The rows of a group lie close to one hidden flat surface of 5 dimensions, which may be shifted away from zero. Surfaces can cross.
In the rows, 128 means zero.
Known rows, each followed by its group:
[174 163 139 135 123 165 160 144 143 127 117  66 117  88 128 130 159]	(4)
[124 146 143 132 118 106 101  96 125 123 122 137 119 158 104 128 121]	(0)
[169 154 139 109 106 137 122 116 139 106 123 130 133 120 150 137 160]	(2)
[111 143 115 107  99  91  93 102 124 122 138 172 110 163 134 143 114]	(3)
[ 74  74  71 155 142 138 164 160 116 144 139 150 125 143 133 103 101]	(3)
[133 117  95 155 125 170 183 150 130 122 111 107 120 121 140 113 145]	(1)
[ 79 107 101 121 150  91 105 132 112 125 139 183 137 144 135 133 104]	(1)
[156  57 199 142 144 176 137 137 164 172 155  94 181 105 112  87 113]	(2)
[118 104 125 156 136 152 173 144 105 152 102 111 150 106 128 128 143]	(2)
[130  97 148 134 112 145 133 119 134 135 124 143 157 137 134 120 136]	(1)
[128 105 143 141 133 141 138 123 122 134 116 135 157 124 130 123 138]	(0)
[ 84 154  81 130 148  75 115 120  84 106 101 171 112 144 125 151 128]	(1)
[182 196 146 115  81 132 117  95 157 103 128  84  78 148 116 125 132]	(0)
[104 155  91 118 148 104 138 152 100 127 113 125 111 102 134 160 133]	(2)
[145 155 112 102 114 112 101 117 143  91 147 158 116 139 157 138 131]	(1)
[137 151 140 121 112 125 145 128 107 144  96 100 124  97 128 164 152]	(2)
[111 149 172 116  57  92 120  73  85 178  75 126 121 152  88 176 133]	(3)
[105 123  51 129 174 142 148 187 142 100 158 136 111 105 160 110 113]	(0)
[108 145 103 146 190 110 127 157 114 106 127 118 121 105 122 123 120]	(4)
[120 185  82 134 124  99 134 123  99 100  91 132  97 126 134 156 151]	(1)
[141 120 153 127 157 121 104 121 130 113 131 151 166 118 138 130 147]	(3)
[191 178 117  92 103 142 113 113 161  64 139 145 124 124 179 140 168]	(2)
[167 124 167 123 115 150 122 109 147 118 129 130 156 129 140 121 153]	(2)
[144 167 137 135  99 155 194 145 104 172  76  39  96  78 104 158 152]	(0)
[126  98 170 135  69 134 123  79 127 151 118 153 150 172 115 125 129]	(3)
[140 131 129 144 122 139 124 117 146 112 137 124 117 154 119 102 124]	(0)
[154  90 116 150 140 190 167 154 162 107 146 119 148 124 154  87 145]	(0)
[169 123 141 120  72 183 164 131 153 149 131  86 119 110 143 124 143]	(4)
[123 128 131 125 100 145 173 147 104 175 102  81 112  91 122 152 133]	(1)
[136 153  81 111  34 152 160 127 145 134 138 108  59 154 138 137 116]	(3)
[119 178 126 104 148  68  80 119 109 111 124 143 109 122 120 165 118]	(4)
[ 76  75 147 170 175 122 157 140  74 181  84 127 183 100  93 134 132]	(3)
[166 185 160 143 188 105 105 122 124  90 103  94 136 104 109 134 159]	(4)
[ 67  72 115 137 156  94 102 124 110 139 144 196 159 164 121 117  91]	(4)
[145  94 127  99  76 154 118 119 165 130 171 157 131 152 160 116 119]	(4)

New rows. What belongs after each?
[135 134  62 138 186 162 158 193 162  89 157  97 103  98 155  96 124]	(4)
[163  80 210 167  99 169 133  69 141 143 110 134 186 171 105  92 146]	(0)
[103  99 129 121 162 116 127 139  96 143 113 163 179  97 145 152 146]	(0)
[ 63  72  80 130 153 111 115 152 125 130 167 187 137 153 144 111  86]	(4)
[117  97 110 155 147 159 167 150 129 129 127 116 139 118 133 103 131]	(0)
[150 132  99 134 126 168 168 153 134 112 120 109 128 109 158 128 157]	(2)
[159 117 185 116 129 157 144 152 144 174 140  56 130  76 111 126 120]	(2)
[143 174 149  86 123 101 108 140 122 150 132  83 100  79 119 171 122]	(2)
[159 214 143 105  80  98 110  85 105 114  74 115  99 131 126 183 169]	(1)
[107  65 107 143 174 150 141 158 125 122 139 172 183 108 162 112 139]	(0)
[ 98 127  98 142 134 114 139 133 104 127 107 144 126 130 127 135 129]	(1)
[110 104 143 143 112 139 159 127 106 164  97 117 143 122 117 134 135]	(1)
[156 103  91 135 154 179 144 155 173  82 172 141 136 126 166  79 136]	(0)
[109 138 134  99 154  81  80 128 116 126 142 155 133 120 123 156 108]	(2)
[168  86 136 143 143 189 147 142 171 106 155 131 170 121 155  85 153]	(3)
[ 69  90  78 111 126  99 118 149 118 146 156 179 116 144 145 135  86]	(4)
[116  94  57 144 181 174 179 206 151 114 162 106 120  90 163  91 114]	(2)
[153 147 164 126 153 131 134 137 110 136  99  97 153  79 124 150 163]	(3)
[ 72 129  44 159 153 125 189 166  73 133  78 136 118 104 141 150 148]	(2)
[ 71 145  54 119 179  88 130 173 105 128 138 138  91 105 130 143  96]	(4)
[ 84 147  90 106 165  84 117 164  97 137 126 129 105  94 129 160 104]	(2)
[ 93  82  60 151 131 166 179 171 140 132 148 132 108 137 144  95 106]	(3)
[115  87 132 173 138 142 136 112 143 127 138 142 138 179 104  75 108]	(0)
[148 144 154 173  88 150 135  84 164 124 132  81  77 199  76  74 105]	(0)
[141 142 160 160  92 140 145  93 123 147 102  85 107 162  83 116 126]	(0)
[155 142 103 115 122 151 138 150 156 106 155 113 105 111 155 123 133]	(4)
[127 169 139 102 148  70  58 100 128  93 141 173 128 146 125 149 125]	(4)
[160 118 206 136  92 136 108  70 122 139 107 140 174 152 108 128 158]	(0)
[ 80 175 106 140 223  51  91 146  86 103 108 142 119 111 102 144 116]	(4)
[134  63 104 114  69 183 158 145 168 145 178 144 131 146 165 100 108]	(4)
[ 99 139 115 138 193  87 106 139 112 108 123 141 136 124 116 127 119]	(4)
[195 178 166  99  87 126  73  72 172  81 152 135 119 164 137 122 145]	(0)
[143 182  68  83 123 122 130 163 142 100 150 119  73  97 164 154 123]	(1)
[146 126  76 146 194 167 146 180 167  75 166 116 117 108 159  84 129]	(4)
[135 156 147  98  87 110 113 108 120 148 115 124 111 126 127 160 129]	(4)
[133 157 149 119  78 121 144 110 100 162  90 100 109 117 109 164 138]	(3)
[155 134 136 137  79 177 192 138 128 161  94  60 108 102 126 134 152]	(3)
[ 81  67  61  83  79 136 127 155 150 148 192 191 109 153 173 123  74]	(4)
[ 80 104  77 105 152  90  88 143 135 104 169 201 125 150 151 125  84]	(4)
[117 139 111 112  95 129 151 148 116 159 118  99  95 103 128 156 116]	(4)
[153 140  94 124 112 177 187 170 142 138 126  74  99  87 151 125 140]	(1)
[129 136 103 114 152 130 139 159 117 122 123 133 138  83 155 150 146]	(0)
[105  97 161 154 132 133 168 127  83 179  78 113 167 106 104 147 143]	(0)
[128 183 115 133 109 104 126 119 126 125 119  88  66 148  96 134 110]	(0)
[101 115 158 120 130  87  84  94 109 144 123 179 155 156 112 139 116]	(4)
[154  75 156 132 107 184 150 136 164 142 150 124 162 126 146 104 132]	(1)
[113  75  93 152  74 180 171 129 149 137 141 144 119 174 139  88 114]	(3)
[104 125  34 125 169 149 163 208 144 110 165 112  84  96 164 110 102]	(4)
[129 124 139 161 120 135 121  97 151 120 136 125 114 186  96  87 111]	(0)
[106 112 104 190 132 148 157 122 150 125 139  93  79 195  82  62  82]	(0)
[ 80 146 108 155 143  77 117  98  75 114  81 181 138 163 114 147 139]	(1)
[188 132 124 139 110 186 146 127 183  90 159  99 113 140 143  84 139]	(0)
[122 113 130  76 110 129 114 161 143 166 169 121 115  96 151 146  93]	(1)
[155 146 137 133 185 116  84 121 153  68 146 147 148 132 133 109 142]	(4)
[ 96  80 139 170 146 121 105  98 139 121 141 174 149 196  99  77  98]	(0)
[116 131 162  96 149  85  75 119 125 144 144 143 142 117 115 150 107]	(2)
[138 153 117 157 108 162 179 143 130 147 105  54  81 119 103 120 127]	(0)
[160 134 179 101 123 135 119 131 142 158 136  86 131  94 118 138 125]	(2)
